The rows come from 6 hidden closed curves, with some noise, and rows from the same curve form a group. Each curve winds through 6 dimensions. The rows are also pushed far along 4 directions, which tell nothing about the answers.
In the rows, 128 means zero.
Known rows, each followed by its group:
[102 151 155 110 145 132 134 158  92 146  97 124 100 111 145 104 123 123
 112]	fumup
[113 109 135 125 129  99 140 100 111 114 110 103 127 125 129 145 148 109
 109]	fumup
[136 106 146 116 120 117 148 102 158  94 133 116 202 104  92 143 149 117
 119]	Geva
[ 99 113 127 101 103 107  98 115 115 117 142 107 104 142 142 125 130 125
 139]	tino
[ 66 189 111 150 137 169 109 159  61 165  98 145  63 157 151  91  96 115
 137]	Geva
[146 128 140 135 118 146 142 155 150 134 145 151 155 122 134 105 116 129
 131]	demev
[125  99 150 112 109 134 109 123 138  91 133 105  86 158 142  75 112 140
 148]	Geva
[110 142 136  94 107 157 122 140 116 117 122 120 122 149 128 117 123 122
 142]	Geva
[118 126 127 117 102 107 129 101 132 138 128 116 161 120 120 133 145  99
 121]	demev
[180 156 188 103 130 145 205 165 171 130  93 121 141  87 139  43 116 140
  81]	demev
[ 63 109 126  78  83  89  94  71  78 119 132  87 142 148 110 215 162  88
 127]	dob
[168 125 101 134 135 145 129 146 163 111 135 161 176 119  97 169 147 152
 162]	tino
[210 132 109 182 138 117 161 126 185 149 145 180 210  95  86 164 151 123
 124]	Kisi
[ 92 214  74 143 105 119 136 115  74 215  84 150 112 133 135 167 153  91
  98]	fumup
[136 137 107 164 161 134 115 138 116 132 120 147 114 117 112 137 127 140
 149]	Kisi
[147 166 103 155 159 139 125 142 109 146 122 153 116 115 105 146 127 135
 138]	tino
[110 140 132 104 102 136 139 137 112 139 118 126 113 148 152 121 142 114
 114]	dob
[165  81 193 102 145 143 156 156 156  80 143 102  99 137 153  52 112 140
 113]	dob
[ 89 162 136 122 152 143 109 148  54 167 109 106  56 132 141  99 101 116
 122]	Geva
[132 154 146  90  95 152 186 151 143 146  97 135 170 123 144 118 156 113
 104]	Geva
[164  61 181 100 120 126 153 118 200  60 146 103 185 107 106 120 120 159
 132]	demev
[ 70  29 178  80 109  97 102  44 121  26 156  40 106 148 114 124 119 120
 142]	Geva
[152 128 127 152 156 147 113 168 128 149 141 146 110 115 132 102 105 152
 156]	Kisi
[126 143  84 151 121 118 123 126 127 136 137 152 132 122 128 149 158 129
 150]	dob
[151  76 142 131 149 108 132 100 149  79 140 117 139 128 110 141 152 126
 125]	fumup
[169 111 128 132 128 125 143 121 145 105 147 131 119 122 115 129 155 128
 138]	Kisi
[153 108 118 129 121 146 126 104 159 103 143 123 146 134  98 162 115 147
 146]	fumup
[ 94 147 115 121 132 117 111 107  93 124 112 115 123 110 102 158 130 126
 139]	tino
[ 97 130 184  85 111 162 159 137 114 111  85  94 111 121 142  78 108 136
 112]	Geva
[137 128 136 122 132 128 133 147 133 124 127 130 134  98 129 137 130 146
 137]	tino
[118  99 125 143 158 124 110 110 103 104 138 116  82 128 117 141 123 137
 144]	tino
[198 141 110 185 167 127 116 144 151 128 167 163  94 123 110  91 121 136
 156]	Kisi
[218 116 160 177 161 155 153 166 215  82 160 179 170 116 108  84  92 175
 134]	demev
[116 127 115 122 136 151 120 144 117 112 122 129  99 132 138 112 131 149
 154]	tino
[147 106 109 129 142 149 118 139 148  98 142 140 137 128 117 144 138 152
 160]	tino
[148 144 113 134 136 145 147 111 140 119 125 121 131 137 101 130 131 120
 117]	Kisi
[ 90 178 118 100  95 111 130 104  99 153 108 103 131 119 115 136 140 102
 110]	Kisi
[106  91 115 139 148 127  74  84  89  82 164 107  74 171  99 173 116 121
 152]	fumup
[ 74 160  99  81  90 120  98 113  86 158 114 105 133 149 125 166 148 100
 132]	tino
[181 110 134 134 126 145 153 116 175  88 143 146 180 130  86 173 146 134
 128]	fumup
[166 108 125 148 143 158 152 142 200  95 137 143 158 129 129  72 104 165
 135]	Kisi
[105 131 114 162 130 103 135  97 132 133 113 124 138 110 125 133 117 134
 121]	fumup
[164 172 119 184 139 149 143 153 140 149 125 186 126 139 126 128 111 132
 116]	demev
[ 77  89 156  98  95 112 147  91 143  97 109  69 118 113 156  84 109 150
 113]	fumup
[ 67 106  88 121 100  90 100  78  97 118 136 112 123 135 124 189 165 111
 151]	dob
[118 106 155 120 115 141 168 106 151 127 115  96 144 121 140  87 110 120
  97]	Kisi
[174  68 146 128 151 141 114 139 147  94 172 116  99 129 122 118 122 152
 162]	Kisi
[164 198  95 166 156 179 104 186 130 161 140 187 102 148 128 104  90 151
 161]	fumup
[ 85 160  84 103 101 113 103 118  75 166 126 127 117 138 126 191 168  94
 136]	dob
[123 117 144 120 115 123 143 148 123 157  94 128 129 117 157 121 131 137
 119]	Geva
[129 133 125 151 127 112 138 119 119 146 118 151 151 136 122 163 150 101
 106]	dob
[149 145  84 125 114 122 117 118 131 153 131 139 153 149 107 171 161 108
 139]	demev
[151 132 113 167 119 106 142  90 149 122 124 151 168 131  96 177 147 116
 113]	demev
[113  96 107 138 121 133 107 126 126 128 140 141 139 151 138 149 137 122
 151]	demev
[116 106 121 140 158 113 108 110 101 100 142 111  69 150 135 117 128 119
 126]	fumup
[146 165 164  96 144 154 166 197 117 166 103 140 103 108 173  54 127 126
 105]	dob
[139  94 106 165 150 111  96 102 149  87 143 122  85 164 131 102 119 147
 150]	demev
[ 83 175  64 122 100 129  88 124  65 186 120 146  90 174 145 178 156  88
 132]	tino
[124 156 120 131 131 159 136 134 128 110 130 141 145 137 106 115 125 115
 137]	Geva
[100 141 131  84  89 139 152 135 103 163  96 115 120 141 159 133 146 103
 107]	demev
[ 81 189 109 113 115 136 126 156  91 178  84 136 134 115 143 120 125 126
 129]	tino
[131 159 136 144 126 122 193 120 139 143  76 139 166  83 120 125 150 120
  95]	tino
[124  46 120 163 126 126  92  74 172  33 165 127 175 157  76 174 129 141
 178]	Geva
[146 168 167  85 130 159 198 184 125 164  73 124 125  91 155  88 132 139
  87]	fumup
[158 110 149 138 123 112 170  96 164  97 127 129 170 114 101 141 142 121
 104]	dob
[134 138 143 107 110 127 149 121 145 103 130 116 126 124 122  98 124 131
 120]	dob
[177  78 160 120 131 120 171 115 168  79 141 116 128 106 125 106 152 139
 124]	Kisi
[137 118 149 160 169 165 110 148 114 110 128 130  55 150 137  68  79 151
 154]	Geva
[179  91 160 136 123 143 163 120 177  88 145 146 170 128 109 151 134 138
 118]	demev
[154 154 128 100 114 132 142 144 140 127 130 136 144 106 112 140 149 136
 131]	tino
[ 76 144 108 130 125 120 120  83  99 126 106  99 114 135 115 137 121 114
 117]	Kisi
[116 140 133 116 142 128 136 109  99 121 133 101  81 121 124 117 127 123
 120]	dob
[160  96 131 129 126 108 118 106 129 114 163 125 122 121 103 151 149 120
 150]	Kisi
[194  77 117 159 158 140 140 133 190  89 150 145 140 130 118 124 127 168
 151]	fumup
[161  80 134 120 107 119 148 130 198  85 137 133 189 126 131 120 146 152
 140]	demev
[117 198  39 151 111 123  98 117  88 179 137 174 127 151 101 211 165  99
 145]	dob
[127 134  98 154 145 100 100 121 124 124 157 139 127 115 115 129 140 133
 152]	dob
[141  72 140 141 166 124 115 117 150  75 169 113 136 123 115 109 120 136
 145]	Geva

New rows, each followed by its group:
[ 64 100 150 102 114  94 113  81  98 104  98  72 102 133 134 145 119 132
 117]	demev
[139  66 143 134 158 119 128 116 152  81 157 108 162 111 112 122 133 130
 134]	Geva
[144 158 107 125 112 153 106 151 128 141 120 152 134 159 109 153 131 130
 156]	Geva
[132 110 128 119 132 120  91 123 121 106 157 121 116 159 114 150 130 118
 143]	dob
[ 74 135 112 118 120  93 118 105  89 139 125 106 115 106 135 140 148 109
 128]	dob
[ 94 111 118 128 120 122 145  91 134  98  99 106 147 119 118 141 141 137
 122]	Kisi
[113 138  92 127 142 124  80 140 106 146 123 117  88 153 144 104 124 135
 160]	demev
[ 98 109 109 128  92 101 148  84 144 134  97 128 212 123 116 186 176 102
 112]	tino
[178 112 137 130 134 119 134 151 160 137 130 134 130 115 140 104 131 144
 138]	Geva
[209 140 174 148 144 128 193 167 180 140 119 151 167  54 126  66 133 147
 109]	Kisi
[218  84 150 182 169 161 130 141 229  39 185 151 140 133  98  71  73 183
 165]	fumup
[ 88 144 104 131 122 136 101 119  49 175 132 118  40 163 159 136 132  92
 132]	Kisi
[115 166 109 110 129 152 107 137  93 132 133 113  51 156 140  92 120 123
 141]	Kisi
[169 150 150 112 113 146 177 162 152 166 124 136 143 104 140  88 127 117
 101]	Kisi
[ 42 110  96 109  86 111  99  72 107 111 124  92 122 158 132 151 134 115
 138]	Kisi
[150 124 137 167 153 157 131 164 132 126 135 161  85 169 160  80 101 134
 130]	dob
[124 153 142 107 120 143 155 119 133 137 109 104 138 110 117 101 112 122
 103]	Kisi
[139 133 112 158 118 120 148 109 158 118 126 147 139 134 129 124 135 133
 122]	fumup
[139 162 121 119 115 141 144 152 125 144 130 144 111 144 146 104 139 118
 121]	dob
[ 83  56 179  87  84  70 154  48 119  85 119  58 142  92 127 144 162 105
 106]	Kisi
[ 98 184  63 143 131 128  76 121  93 148 144 144 103 126 105 165 129 131
 167]	dob
[168 103  96 153 146 118 121 109 150 105 162 149 157 128  93 186 165 123
 148]	dob
[118 113 141  95 118 148 144 127 124 125 112 104 114 124 134 129 118 147
 125]	fumup
[133 144 111 160 144 134 101 136  94 152 135 158 112 162 122 161 128 104
 131]	dob
[ 84 101 146  92 113 109 141  69  95 100 122  72 108 110 113 160 146 109
 114]	dob
[153 126 111 138 137 120 147 121 131 126 134 139 148 110 112 162 162 117
 125]	dob
[126 121 131 140 106 113 129 115 128 151 136 127 137 116 129 119 123 117
 125]	Kisi
[134 112 139 128 133 124 126 139 116 126 135 123  85 117 144 112 137 135
 147]	Kisi
[138 131 125 119 110 119 125 108 154  97 146 119 142 124 103 129 130 130
 131]	dob
[143 168 145 134 112 143 150 141 154 122 103 144 148 117 116  88 117 133
 123]	Geva
[120  89 122 103 124 146  83 112 118  97 171  95  84 167 123 124 108 136
 162]	Kisi
[135  94 127 131 115 128 139 125 138 133 138 129 130 129 142 134 141 128
 140]	Kisi
[ 91  82 128 123 121 108  96  99 106 121 137 101 126 118 121 166 131 131
 151]	Kisi
[ 97 120  94 133 120 123 109  99  69 153 128 121  90 148 125 190 152 103
 138]	Kisi
[159 150  75 158 129 134 116 130 151 142 141 163 159 161 117 142 146 115
 140]	tino
[ 79 155 121 113 102  91 140  93 103 144  80 115 185  80  97 197 165 115
 115]	Kisi
[174 156  50 174 142 151  72 154 134 158 174 189 115 184 114 161 143 119
 173]	demev
[117 195 153  78  83 123 194 161 120 194  71 129 157  80 164 103 153 113
  72]	tino
[137 109  86 186 149 102  81  93 137  95 168 145 117 141  98 144 130 137
 173]	Kisi
[149 157 149 141 149 143 146 184 117 166 115 146  97  87 158  66 110 144
 132]	Kisi
[159 108 106 157 113 130 121 105 160 100 140 153 148 163 105 154 138 132
 154]	Geva
[145 159 109 144 130 118 116 152 114 176 118 147 104 134 148 114 132 127
 135]	Geva
[108 156  70 140 117 119  65  90 109 127 167 127 100 171  99 159 124 107
 157]	Kisi
[154 124 146 160 142 142 132 133 148  97 150 144  97 150 133  87  95 144
 126]	demev
[109 136 128 123 121 111 106 144 101 150 129 137 127 141 144 137 137 110
 127]	dob
[121 105 152 108 134 129 105 118 120  85 152  96  99 133 119 102 102 137
 141]	dob
[124 140  89 179 134 120 106 133 118 167 139 159 119 130 134 132 121 120
 148]	Kisi
[ 66  79  79 147 101  74  74  46  99  94 159 112 121 164 111 212 169  98
 157]	dob
[136 152 141 110 131 133 142 173 118 156 116 140 123 119 151 101 141 122
 120]	dob
[114 138 148 116  86 128 154 121 126 152 116 136 199 106 115 177 140 104
 112]	demev
[120  63 116 125 145 131  79 115 116 106 169 102  98 155 131 126 124 127
 168]	demev
[174  60 172 142 168 153 138 138 155  68 153 127 107 145 126  96 103 145
 131]	dob
[ 98 129 110 142 135 132 125 106  98 148 112 101  45 139 158  93 107 136
 122]	fumup
[166 173  64 213 139 125 107 133 172 147 143 197 166 126  99 141 113 146
 156]	fumup
[ 88  72 169  75 104 120 130 106 108  82 136  74  65 158 170  87 128 116
 121]	dob
[ 94 187  67 155 157 156  59 160  74 168 130 156  76 158 126 127 105 131
 177]	tino
[ 42 123 134 124 108 130 107  80  68 118 105  90  73 158 138 143 102 119
 125]	dob
[ 84  72 168 101 115 136 156  93 100  90 113  77  79 146 151 123 123 121
 104]	dob
[135 163 122 148 140 135 157 119 140 136 103 134 148 113 116 106 119 127
 104]	Kisi
[157 159 102 159 110 134 125 129 135 151 156 176 160 147 105 168 139 105
 134]	demev
[ 65 148 118 110  82  97 100  76  96 117 124 119 175 139  88 217 150  90
 126]	fumup
[123 130 142 159 149 140 126 147 119 112 125 152 117 129 134 106 109 138
 127]	fumup
[148 150 157 133 143 132 147 135 137 113 119 141 164 102 101 132 124 125
 109]	fumup
[ 72 137 142  95 109 142 139 125  94 135  93 107 162 112 121 153 137 112
 117]	Geva
[130 124 168 119 106 129 151 125 153 108 124 128 159 115 127 128 116 137
 108]	demev
[105 114 147 151 141 134 121 127 116 101 128 134 118 134 126 120 115 129
 128]	fumup
[119 121 123 147 103 117 118 111 128 131 125 150 161 162 120 176 143 100
 120]	dob
[166 149 132 142 147 164 131 163 129 135 131 160 118 150 120 131 114 136
 133]	dob
[125 102 160  93 115 141 172 124 156 117  99  77  86 109 167  50 104 162
 107]	fumup
[131 165 121 104  99 128 141 125 120 151 109 127 125 142 132 134 143 111
 110]	demev
[172 152 151 141 138 171 169 170 140 136 124 160 108 133 139  97 104 136
 106]	demev
[112 175  90 144 139 124  68 137  48 186 153 142  41 148 131 143 130  98
 154]	Kisi
[114 139 128 145 138 143 120 140 110 167 125 129 112 114 135 104  96 128
 126]	Kisi
[131  87 128 168 135 114 133 113 147 125 140 136 148 113 131 124 128 130
 136]	Kisi
[122 147 123 112 119 150 124 151 136 148 123 128 134 121 137 104 111 139
 138]	Kisi
[154 135 144 133 145 151 140 158 137 135 147 130  89 133 151  41 106 126
 127]	demev
[111  38 126 159 139 128  81  94 125  67 169 121  82 187 137 137 117 132
 163]	dob
[131 147 118 133 129 141 110 135 141 141 139 129 145 117 120 101 100 139
 139]	Kisi
[106 144 134 121 121 116 130 117 129 115 110 108 132 101 121 108 125 137
 133]	Kisi
[175 187  68 151 159 171 103 159 134 151 141 172 142 152  82 159 132 131
 159]	tino
[139 146 141 129 102 119 149 115 151 120 122 136 146 133 117 132 130 128
 107]	demev
[156  86 121 127 138 116 140 104 152  99 113 111 131 134 124 135 149 142
 125]	demev
[112 154 122 144  96 125 137 124 115 164  98 162 166 145 133 178 148  96
 105]	dob
[106 152  88 131 109 132 119 123 138 134 116 136 154 138 121 141 134 130
 133]	Kisi
[174 189  76 169 145 152 126 139 148 136 152 174 123 125  93 136 128 144
 152]	dob
[ 97 106 116 131 108 117 117  79 141 113 138  95 143 146 122 127 116 120
 124]	Kisi
[169 180  62 197 143 122  93 129 151 140 133 198 142 164  99 175 131 142
 151]	demev
[132 100 109 154 124 103 124 103 156 111 130 132 137 143 129 126 146 129
 139]	demev
[148  87 181 122 124 123 169  99 163  80 119 109 179 104  99 143 129 134
 101]	dob
[146 152  84 136 120 144 119 145 124 167 134 161 127 159 135 149 147 113
 141]	demev
[ 58 172  94 116  98  91  71  89  81 150 119 114 141 129 108 187 128 105
 135]	fumup
[126 136 132 147 137 107 102 127  96 155 145 126  90 111 127 113 122 118
 142]	Kisi
[ 87  68 156 135 131 102 120  98 109  97 123 105 118 132 143 127 125 117
 121]	dob
[144 139 101 163 148 130 107 113 118 123 143 159 154 134  82 202 135 119
 139]	fumup
[139 125 157 143 141 123 149 108 149 103 118 105 125 100 115  91 102 142
 110]	fumup
[191 112 135 156 158 118 133 112 181  81 151 128 166  89  76 128 129 150
 144]	Kisi
[121 114 143 125 125 130 176 108 132 129  96  99  98 122 153  94 129 130
  95]	fumup
[ 99  92 124 102 107 103 139  95 130 114 111  85 105 134 160 112 142 132
 126]	fumup
